All groups share one centre, and each spreads out both ways along 6 directions, with some noise.
Known rows, each followed by its group:
[ -1   4 -21  19 -24   4   1  11  18   0  -1   8 -14  20]	j_288
[  3   3  -7 -11 -20   8  -4  23   9  -5  -6 -12  -6   8]	j_81
[  3   2 -11  12 -36   2  13   3   8   9  -3 -31 -23  10]	j_288
[-3  1 -6  7 -5  5  8 -7  1 13  6 -7 -8  6]	j_38
[ 12 -11 -14   1 -14  13   2   7   4   5  -2  -9 -20   9]	j_81
[  5   1   1 -17  16  -3 -19  -5  -3  -2  15 -17   5   7]	j_599
[  5 -21 -18   5   4  13 -15  14   9   4  -9  17   4   8]	j_81
[-24   4  -7 -19   7  14  -2  -8 -15  28   5 -21  -3  17]	j_81
[ 29   1  -3   4  -8  -7 -12   0   9 -17  22 -21  -9   2]	j_599
[-22  12  10 -11  40 -33 -15 -16 -14   0  -3  -3  24  13]	j_599
[ 11  16  -8   8 -39  -7 -12  34  12   4 -19 -24   9 -29]	j_38
[ -8   2  13  15  14 -15  14 -30  -6   1   5   3   7  -2]	j_81
[  0 -22   1 -23  23  17 -16  -2  -9   9   1  -2  10  -2]	j_599
[-14 -15   4 -13  33  -2  -3 -18 -12   5  -2   0  13  17]	j_38
[  5   0 -11   7   3  16   1  -5  -4  16  14  14  -6 -12]	j_38
[ 28 -24   2  19  12  -1   1 -19  -8   5   5   5  -5 -20]	j_81
[ -3   5   3  19  -7 -14   6  -4   5  -6  -5   5   7  -8]	j_38
[-9 -8 14  4 -3 -6  9 -8  3 -6 -6 -8  7  2]	j_288
[-17  -9  -7 -13   9  14  -5   4 -12  29 -15  -1   3   0]	j_599
[ -9   6 -10   4  14   4   2 -14  -6  20  11   7 -10  13]	j_288
[-18   9 -18 -15   2  28 -10  14   0  22   9  14  -2  17]	j_38
[ -5  -8  12   6  18  -5  11 -23  -7   3   1   9  10  -5]	j_288
[ 32 -26 -12  -3  -1   5 -21  15   1  -1  -9 -10  -5 -15]	j_288
[ -4  -1  -6 -10 -11   8  -4  13   5   0  -7  -5  -3  12]	j_81
[-17  -5 -10 -16  20  18 -17  -2  -8  30   2   0  16   4]	j_81
[-6  4 -9  9 -7 -6 -3  5  7  5 -8  0  0  6]	j_599
[  1 -20  17   8  28 -19   6 -35  -8  -8  -1   5  10   1]	j_38
[ 17 -19   5   1 -21  -7   3   8   7  -8 -16 -32  -2  -7]	j_288
[ 13 -18  -9  -7  -7  27   2   3   4   7   8 -10 -12   0]	j_599
[ 13   7 -29  -6 -21  38 -18  35  11  19   9  15 -10 -13]	j_38
[  0  -8  -1   4 -20   2   1  13  17 -10 -13  -6   2   6]	j_288
[ -3 -26  -4  -2   2  20   5   6   5   5  -9  15   1   2]	j_599

New rows, each followed by its group:
[  5 -14  -7   1 -10  15   0   4  11  -6   2   5  -5   8]	j_599
[  3 -31  -3 -11   0  34   2   4   9  -1  -1  13  -1  12]	j_599
[ -5 -22  -1 -12  16  18  -5   1  -4   7  -5   8   9   6]	j_599
[ 11 -10  -7   1 -32   5   0  16  10   0 -11 -24  -7  -1]	j_288
[ -1   2 -12  11 -10   2   5  -2   4   9   4  -2 -10  13]	j_288
[ 24  -5 -13  -5 -17  14 -12  15  -6  18  -2 -26  -8 -26]	j_38
[  8 -15  -5  -1  -7   6  -3   1   1   6  -5 -15  -9   3]	j_38
[ -1 -17 -10   7   2   3   5   2   6  -7  -8  11 -17  38]	j_81
[ 37 -20 -10  15 -13  -3 -12   5   4  -1  -7 -15 -15 -16]	j_288
[-18  -8 -33  -9   7  34 -30  12   5  50   1  10  19   4]	j_81
[ -2  -1  -7 -26   5   7 -23  16  11 -15   9  -7   6  28]	j_599
[-5 -8 -6  5 -4  5 -3 13 16 -9 -8 20  9  9]	j_288
[  1   7  -3  15 -24  -6   4   9  13  -3  -6  -9  -2   1]	j_38
[-10  -4   2  -3 -10   0   5  -4   1   6  -6 -23  -3   9]	j_288
[ 23 -16  -9   9  -8  -8  -4  -8  -7   9  -1 -31 -21   1]	j_288
[ -5  13 -23  22  -9   0  11 -17  -1  28  17 -11 -32  28]	j_288
[ 27 -26  -4   4  -7  25   8 -10  -8  21   7 -13 -19 -28]	j_599
[ 32 -21 -10   2  -5   1 -15  10   2   0  -6  -8  -5 -13]	j_288
[ -2  -9  10 -25   0  24   5 -11 -17  23   6 -25   5 -28]	j_288
[ 18   6  -4 -12  12 -14 -23  -3 -18  16   8 -31   2 -20]	j_599
[-16 -24 -10   6  -3  26  10   8  -5  30 -29  17   3  -8]	j_599
[-21  -1  13  -9  -4  17   7   3   7  -4  -4  14  22  -5]	j_288
[ 26 -30  -3  15 -10   2   2  -4   8 -10  -5 -10 -12  -3]	j_38
[-19  -1   5 -12   2   9   9  -8  -7  12   1  -9   5   8]	j_288
[ -5  -3  13  -1 -11  11  18 -13  -2   9   7  -8   6 -18]	j_288
[-17   0  -9  10   5  -2  -3   5  13  -8  -5  29   9  26]	j_288
[-15  -4  14   2  14  -6  14 -26  -6   2   1   0   7   5]	j_288
[-15 -12  13  -4  34 -20  -4 -24 -13  -3  -7   1  15  20]	j_288
[ -1 -17 -34   6  -1  31 -20  10   7  39  -1  11   0   8]	j_81
[-26  11 -20   3   8   5  -6   6  10   9   5  23  -4  41]	j_288
[ -6  -9  -5 -24   2   0 -24  23  -2   6 -17 -18  16  -1]	j_38
[ 20 -11 -14  10 -10  -3  -7   4   3   4  -4 -16 -16   5]	j_288
[ -9 -11  -4  -8  17  12   4 -14  -7  16   7   1  -7  19]	j_38
[-18  -2  -7 -12  35   9 -17  -5  -4  12   4  24  12  18]	j_288
[-10 -13  -8 -11   8  14  -7   6   5   2  -4   5  -1  26]	j_38
[-15 -12  23  -7  16   3   7 -11  -1 -14  -6  20  27  -9]	j_288
[-18   7  -5 -13  -2   8  -4   9  16 -10   9  -2  -1  39]	j_599
[ 18 -10 -26  22   8  -3 -20  11  13  -2   2  31  -7  16]	j_288
[-15 -15 -13 -10  -6  24  -5  22  11   7 -17  15   3  14]	j_599
[  0 -10   5  16 -13 -19   3   4  11 -17 -19 -10   7   4]	j_38
[-10  20  -9   6  -3   8   4   2   2  16   8  14   2  -2]	j_38
[-15 -19  -5   3   0  20  11  -2   1  15 -13  11   0   7]	j_599
[ -4 -17   8  -2  13  -7   6 -19  -8   1  -3 -14  -1  17]	j_38
[-10 -17  -9  26 -13  11  27 -10  -5  29 -22  15  -8 -13]	j_599
[-6 -4 -2  0  2  6  5 -8  2  3  3  1 -1 13]	j_599
[-36   1  -3 -26  44   7 -16  -7 -12  17   1  15  19  32]	j_288
[ 23 -18  -6   6  -2   1 -14   9   2   4 -10  -1   7 -22]	j_599
[  5  -6 -12  14 -15  -3  -2  12  16  -7  -9   1  -7  14]	j_288
[  7 -11  -4  -4  -7  19   8  -9   1   9  14 -14 -13   6]	j_599
[ 10 -26   0  22   3   1  16 -27   4  -6   9   4 -16  17]	j_38
[ 5 -2 -6 21 -6 -3  6 -9  7 -2  2 15 -5  2]	j_288
[ 23  -6  -7   6 -21   9   1   0  15  -9  17 -10 -19   5]	j_599
[ -1   1 -19  -2  12   8  -8  -9 -15  32  10 -16 -21  17]	j_288
[-17  -4  -1  12   7 -11   4   0   2   2 -20  20  11   9]	j_599
[ -6   7  14  11  19 -26   5 -29  -4 -11  10   0   3  13]	j_599
[ 26 -23  -4  17 -19   1  -2   9  13 -10 -10  -8  -7 -10]	j_38
[ 17 -23  -1   1  -3  13  -4   7  14 -14  -1  10   1  -2]	j_599
